The same things were measured in two ways. Each way mixes the same 13 hidden numbers, adds some noise and spreads widely along 7 directions of its own, which tell nothing about the thing.
(in the rows, 128 means zero)
Some things both ways: the first way, then the second way.
[103  72 122 113 112 145 171 142 157 130 131 121  80 109 113 145 128  87
  85 145 105 114 127 129  55 104]
[141 133 125 142 122 144 132 176 119 132 101 112 128 152 135 107 125 137
 166 100 104 149 158]

[129  93 131 131 130 134 150 133 129 109 145 115 111 106 136 137 101  69
 120 142 108 130 146 125  65 113]
[147 131 111  87 101 119 111 143 114 157 169 115 136 135 121 147 137 171
 138 129 111 100 134]

[139 136 133 151 131 138 138 122 107 126 147 139 104 158 130 145 120 159
 166 149 181 137 167 128 105 154]
[145 120  60  58  88 140 207 157  42 157 158  79 143 118 174 131  86 158
  87 146 135 132 102]

[170 142 120 130 146 136 161 197 166 140  94  93 140 188 123 118  90 153
 175 176 107 134 161 145 135 114]
[142 119 119 137 123 137 111 151  99 107 138 115 139 164  85 128 153 149
 139 141 141 126 143]

[153 179  95 123 131 120 149 167 184 106 155 111 133 172 121 165  89 127
 168 147  75 188 146 129 101 132]
[109 152  91 133 111 149 165  96 121 133  97 154 118 142 147 144  99 107
 111 142 104 150 132]

[129 167 152 153  80 125 158 188 138 155 125  42 138 146  91  72 104  56
 157 158 144 152 141  84 111 127]
[170 141 169 138 149 133 135  94 134 130 125 207 109 120 125 141 114  96
 152 137 102 145 145]

[ 79 133  92 111 140 185 111 108  75 164 116 153 137 128 142 178 153 197
 127 148 113 102 141 120 118 127]
[177 143 136 109  76 173 163 190 112 212 140 173 127 169 123 122 123 142
 129 115  86 134 181]

[137 119 159 130  76 118 168 176 156 127  93  65 140 191 136 121  83  91
 136 186 129 149 142 151  92 109]
[106  93 118 144 152 101 108 125 130 135 135 152 153 122 140 146 132 146
 186 115 113 130 114]

[ 93 106 138 131 140 142 150 158 135 159 134  88  60 135  65 145 140 105
  91 165 152 106 139 116  76 143]
[153 159 124 120 134 140  82 133 146 125 171 165 153 169  71 130 167 137
 120 143 128 137 155]

[ 96 104 170 121 138 124 111  97  58 116 122 163 126 133 160 156 170 158
 123 145 163 105 162 124  89 157]
[101  97 140 166 143 118 137 124 129 113  91 120 139 107 137  99 143 122
 159 103 142 117 113]

[ 89 182 121  95 139 106  97 168 112 134 131 156 126 155 174 149 170 149
 112 150 131  88 150 120 195 176]
[155 110 154 172 103 156 118 173 123 156 100 114 134 178 152  71 137 135
 154  93  90 121 173]

[142 131 127 124 176 146  95 129  57 137 138 153 140 171 145 147 144 154
 118 159 151  67 148 130 174 150]
[109 129 150 151 155  95 132 123 133 140 127 168 121 125 130 161 114 109
 110 153 167 135 107]

[ 82 199 152 124  88  92 124 203 172 134  98  87 176 122 181  77 157 130
 138 140 115 156 114 107 187 171]
[138 122 132 130 156 119 151  79 150 108 112 132 116 117 130 111 118  69
 137 104 123 107  99]

[ 96 162 107  82  81  98 161 158 126 128 145 160 170 162 172 171 150 120
 147 149  52 138 138 113 114 143]
[131 122 153 149 158  96 157 141 134 164 108 147 103 114 164 152  79  86
 124 116 135 119 108]

[150 152 155 149 186 143 111 155 131  94 128 110 122 163 155 112  98 123
 160 149 166 156 156 142 146 145]
[140 129 152 139 128 126 137 119 155 153 113 142 127 129 130 124 147  87
 142  86 118 114 117]

[ 84 130 175 103 129 135 164 112 141  83 154  85 115 107 146 123 158  48
 135 114 114 173 130  97  30 134]
[166 160 162 125 105 138 124 104 186 179 166 189 134 157 101 116 130 106
 150  74  78 149 175]

[114 123 186 152 185 108 171 132  87 117 149  98 100 115 137  76 159  58
 153 141 201 116 161 106 114 195]
[158  99  91  88  36 164 140  93 119 171 172 121 151 173 159 111 109 151
 126 164 121 108 178]

[ 90 174  94  93  94 127 108 192 146 167 110  74 137 124 128 126 131 114
 125 135  82  65 141  80 177 187]
[143  94 140 123 144  88 175 119  86 147  70 136  76 162 154 159 104  98
  80 160 127 146  84]

[ 75 179 117 108  37 124 154 151  81 158 125 100 160 139 155 124 145 119
 139 125 110 124 138  76  84 153]
[ 95 114 152 158 112 118 105  91 128 146 136 134 127 145 126 128  93 153
 132 120 148  98 144]

[138 168 164 168 176 129 112 104  95 102 149 138 132 139 145 104 135 105
 136 123 173 149 159 111 139 156]
[ 99 147 118  89 120 129 200  86 119 122 144 108 127 109 152 121 117 106
 133 111 133 102 120]

[141 155 172 171 123 162 149 136 133 167 129  79 114 173  82  79 117  79
 120 145 178 109 139  91 152 159]
[ 87 114 157 171 143 130 152 175  93  90  75  73 113 118 125 107 151 139
 168  97 147 133 102]

[100 125 141 111 102 101 155 166 133 130 122 138  90 156 114 144 154 108
  96 156 146 120 133 130 115 178]
[175 105 142 117 139 117 167 208 120 221 123 161 126 132 156  86 105 132
 109 101  87 119 150]

[102 138 173 161  79 123 177 110 121 132 116  81 160 113 156  74 137  91
 157 131 153 154 149  97  81 115]
[157 113 154 119 148 111 171 154 104 146 121 113 108 137 154 108  97 121
 148  93 107 136 144]

[119 164 153 134 101 107 157 113 139 146 130 100 145 122 124 133 150 114
 175 151 124 149 172  96  95 162]
[171 138 123 108 165 149 144 113 119  82 125 158 127  93 132 129 146 111
 170 147 104 184 144]

[169 104 139 138 133 140 124 135 155  78 122 136 125 118 143 104 112 110
 106 110 117 139 131 133  99 100]
[109 148 101 111 132 140 161 118 110  60 159  89 141  85 103 104 140 145
 166 121 129 160 150]

[ 51 108 137 117  80 141 135 123 120 156 117 155 133 129 163 178 137 152
  94 149  86 118 138 121  74 127]
[132 142 132 112 127  97 135  95 177 144 158 117 132 115 124 135 127  88
 137  90 136 111 113]

[ 96 178 143 143  74 120 162 133 135 136  79 102 199 110 190  76 138 124
 149 121 108 168 132 111 131 140]
[140 143 113 121 169 134 134 141 132  64 162 115 140  86 116 141 142 107
 173 154 145 177 177]

[131 135 131 163 107 164 130 172 137 163 124  88 119 143 125  93  99 128
 119 157 172 108 121 121 160 131]
[142 127 128 134 108 145 119 140 115 139 133 117 130 126 135 127 120 136
 152 115 129 127 118]

[ 86 110 142 141 153 118 148 173  26 144 160 126 112 133 136 104 155 109
 123 157 188 100 132 108 103 155]
[122 123 139 190 147 121 145 151 115 110  90 116 118 122 138 126  80 102
 150 122 148 122 155]

[120 112 178 167 100 161 165  75 115 160 117  90 164 134 133 103 146 163
 179 140 167 116 152  99 100 141]
[164 115 175 164 143 128 125 113 164 130 116 178 108 107 128 135 124  82
 142 127 133 206 132]

[122  51 133 158  85 125 171 185 145 141  93 137  80 149  96 134  75 117
  73 168 122 130 138 154  49  94]
[144 104 137 125 102 138 113 149 158 181 164 130 144 128 104  75 135 148
 168  86  84  77 198]

[ 74 158 104 125 143 110 104 137 131 113 122 129 158 107 168 118 154 131
 123 114  97 108 133 105 190 165]
[125 103  96 161  81 148 175 119 106 156  69 135 106 186 193 145 102  88
  64 213 116 150 138]

[127 134 151 139 130 114 127 141  94 156 116 152 130 143 140 126 150 140
 120 157 156  85 159 120 158 179]
[149 106 114 111 120 115 139 156  87 131 138 103 136 120 140 114 127 154
 106 167 158 112 119]

Other things, the second way, with their names:
j233: [127 126 124 151  72 209 110  60 143  99 120 145 145 129 135 103 137 125
 203 126 122 131 148]
j839: [130 139 110 130 125 167 178 161 104 136 136 148 112  57 124 112  71 143
 183 105  79 145 172]
j166: [173 172 137 146  98 182 111 106 152 100 151 149 127 119 132 155 109  86
 161 173 148 155 201]
j195: [160 113 161  87 112 152 149 101 160 173 167 164 133 125 144  98 128 129
 200  71  73 157 198]
j419: [164 134 144 147  71 135 119 109 134 121 136 122 144 172 128 102 144 133
 125 150 154 147 150]
j729: [173 122 137 106 124 144 136 170 119 158  97 100  90  96 159 143 146 104
 108 141 118 106 104]
j728: [142 147 114  71 107 130 155  88 162 221 156 204 135 169 181 131  70 105
  96 129 111 117 120]
j960: [130 136 144 112 134 170 128 102 166 149 149 181 113 117 124 120 125 108
 174 107  62 117 185]
j836: [135 107 163 128 151 109  93 148 160 152 148 139 114  85 109 121 148 138
 142 123 115  85 165]
j855: [ 91 129 121 160 169 125 142 104 118  46 106 100 118 109  99 160 186  71
 102 186 173 122  87]
j283: [145  99 134 144 158 129 116 157 138 119 135 122 128  99 123 114 146 118
 167 118  93 142 170]
j710: [132 116  80 113 164 124 200 119  65  61  97 105 116  84 185 138  91 110
 134 176 148 218  88]
j302: [ 87 126 159 182 156 142 127 140 121  82  73 120 118 105 133 111 137 130
 190 106 137 142 102]
j943: [115 134  99  90  65 161  78   4 181 127 210 160 168 141 113 142 151 130
 149 158 132 100 149]
j638: [112 123 106 132 118 149  89  96 137 102 159 111 134 123 119 143 151 131
 126 153 129 126 102]
j863: [ 66 106 157 157 172 112 113 137 151 134 121 154 137 105  85 130 180 142
 188  82 117 119 120]
j340: [133 128 147 108 127 153 140 137 107 135 120 122 122 115 150 137 137 120
 149 123 143 118 101]
j812: [151 150 116 102  93 189 123  38 180 118 169 197 132  87 165 118 101 115
 184 160  74 173 221]
j129: [108 125 126 136 101 168 108  71 161 114 130 139 134 124 142 118 121 118
 192 118 112 128 156]
j447: [101 144  69  88 127 117 161 110 106 106 160  80 140  86 119 135 107 129
 129 110 147  97  56]
j154: [148 142 118  90 105 150 113 124 135 127 189 129 139 105 112 132 133 154
 168 133 104 124 172]
j585: [ 93  99 126 115 109 151 190 156 115 173 106 109 127 142 134  80 147 130
 158  58  75  73 111]
j471: [116 101 148 172 132 181 127 168 132 119  77 126 110  83 135 111 139 127
 222  67  65 172 135]
j201: [139 132  74 144 128 181 130 158  77  43  97  91 125  82 132 110 145 156
 177 145  75 214 132]
j450: [ 96 179  96 116 106 179 140  19 148  87 174 188 143 118 110 155 118  94
 139 178 140 126 139]
j670: [125  97 133 144 130 148 142 174 112 144 113  98 124 131 133  82 125 141
 171  71  70 117 136]
j694: [ 83 146  83 119 170 103 141  63 135  69 151 125 139 109 163 187 109  78
  95 209 183 143  94]
j500: [138 129 162 112 129 111  96 107 149 145 187 123 132 126  91 127 147 131
 117 109 142  91 123]
j705: [122 148 144 113 216 116 181 125 131  81  81 148 106  75 138 140 160  67
 166 104 126 186  88]
j956: [176 118 119  99 108 145  96 116 124 116 194 108 145 155 118 135 158 123
 151 143 106 112 156]
j292: [126 135 115 112  72 179 126 138  68 143 146 125 147 174 116 123 140 191
 118 154 130  99 146]
j883: [ 86 149 115  98 118 175 137  70 129  74 154 115 148  90 108  61 143 163
 169 115 127 111 137]
j725: [120 135 119 104 132 122 174 138  91 163 116 126 120 195 153 148 121 109
  79 128 117 114 112]
j132: [ 98 144 152  86 121  99 134 126 148 175 192 126 132  93  91 131 148 156
 136  66 131 101  97]
j54: [120 135  57 169  74 165 168 159  92  79 117  59 140 118 159 131  90 128
 155 165 107 171 192]
j279: [120 115 137 183 128 130  93 125 143 102 108 116 129 128 116 135 150 116
 138 148 148 127 130]
j900: [147 122  92  95  93 120 104 137 128 138 201  87 146 124  85 125 155 158
 112 123 117 108 130]
j651: [115 114 167 187 151 142  32 129 176 118 163 121 158 145  62 126 208 113
 160  84 135  80 119]
j7: [113 127 115 143 141 140 168 154  98  88 117 118 137 117 124 119 152 128
 174 121 109 176 123]
j813: [117 104 134 120  98 163 100  84 176 153 118 134 134 135 159 110 152 124
 191 116  96  77 165]
j438: [123 128  83 102  90 170 188  91 105  99 157 120 130 115 123 133  95 124
 189 124  87 165 192]

Some of these things the first way, each followed by its name:
[ 93 139 113 116 151 130  78 172  82 148 125 146 128 132 158 135 148 156
  96 146 137  56 134 116 196 177] : j279
[129 123  99  88 102 136 118 181 207  86  83 146 122 157 140 148 106 130
  92 127  49 144 121 151 131  99] : j585
[127 114 158 163 147 102 142 101 135  69 129 119 156  94 176  76 137  81
 121 111 140 155 131 130 124 105] : j694
[140 137 125 118 135 115 126 177 167 118 128 136 141 171 154 155 109 160
 140 154  88 123 143 141 145 153] : j900
[202 116  92  79 156 141  96 186 168  88 133 172 116 163 143 149 112 112
  90 139  73  80 127 151 179 107] : j302
[157 173 140 138 153 187  67  82  97 131 121 150 184 175 182 148 127 192
 123 129 133  99 136 130 192 146] : j132
[151 154 112 151 143 119 127 160 156  90 119  95 154 103 150  70 113  92
 123 114 121 153 118 126 163 121] : j960
[112  84 111  81 120 125 116 189 132  94 140 140  60 105 125 128 136  61
  67 112 109  71 129 106  94 137] : j500
[109  90 120 121 139 129 135 138  97 154 164 147  70 135  93 165 144 103
  83 159 143  58 151 112 102 151] : j129
[163  65  62 120 121 186 108 188 153  87 104 120  59  83 107 101  70  92
  79 107 117 108 125 135  83  46] : j292
[ 93  71 154 122 160 159  95 115  83 148 132 169  93 112 138 150 159 135
  72 147 141  37 154 114 122 127] : j419
[128 175 115 108 129 104  97 128 154 137 173 138 159 131 143 170 178 173
 150 143  99  95 136 101 189 185] : j201
[115 116 104 159 126 162 100 171 118 138 130 100  96 119  79  99 113 118
  76 131 149 117 108 109 128  94] : j450
[145  91 109 104 152 148 124 147 124 125 147 168  94 128 122 163 136 139
 127 152 113  89 157 128 107 114] : j233
[145 126 150 143 147 113 130 158 148 106 140 110 125 158 137 103 135 124
 126 151 161 118 127 137 163 135] : j670
[137 165 152 140 139 142 135 107 149 147 125 107 107 162  96 154 130 129
 148 155 148 134 173 116 120 176] : j705
[102  93 148 169 170 107 156 143  85  94 186 126 117 122 140 102 123  75
 125 137 160 145 126 118  90 127] : j54
[120 111 111  85  98 142 128 164 142 103  99 109  72  96 147 117 117  59
  80 108 121  83 143 116  97 157] : j195
[129 152 144 110 145 147  86 164 149 108 107  96 144 150 153  95 143 109
  94 131 129  94 110 125 206 144] : j7
[ 90 100 124 104 126 136 103 196 141  92 101 104  94 124 152 105 127 118
  97 132 137 109 123 133 128 107] : j651
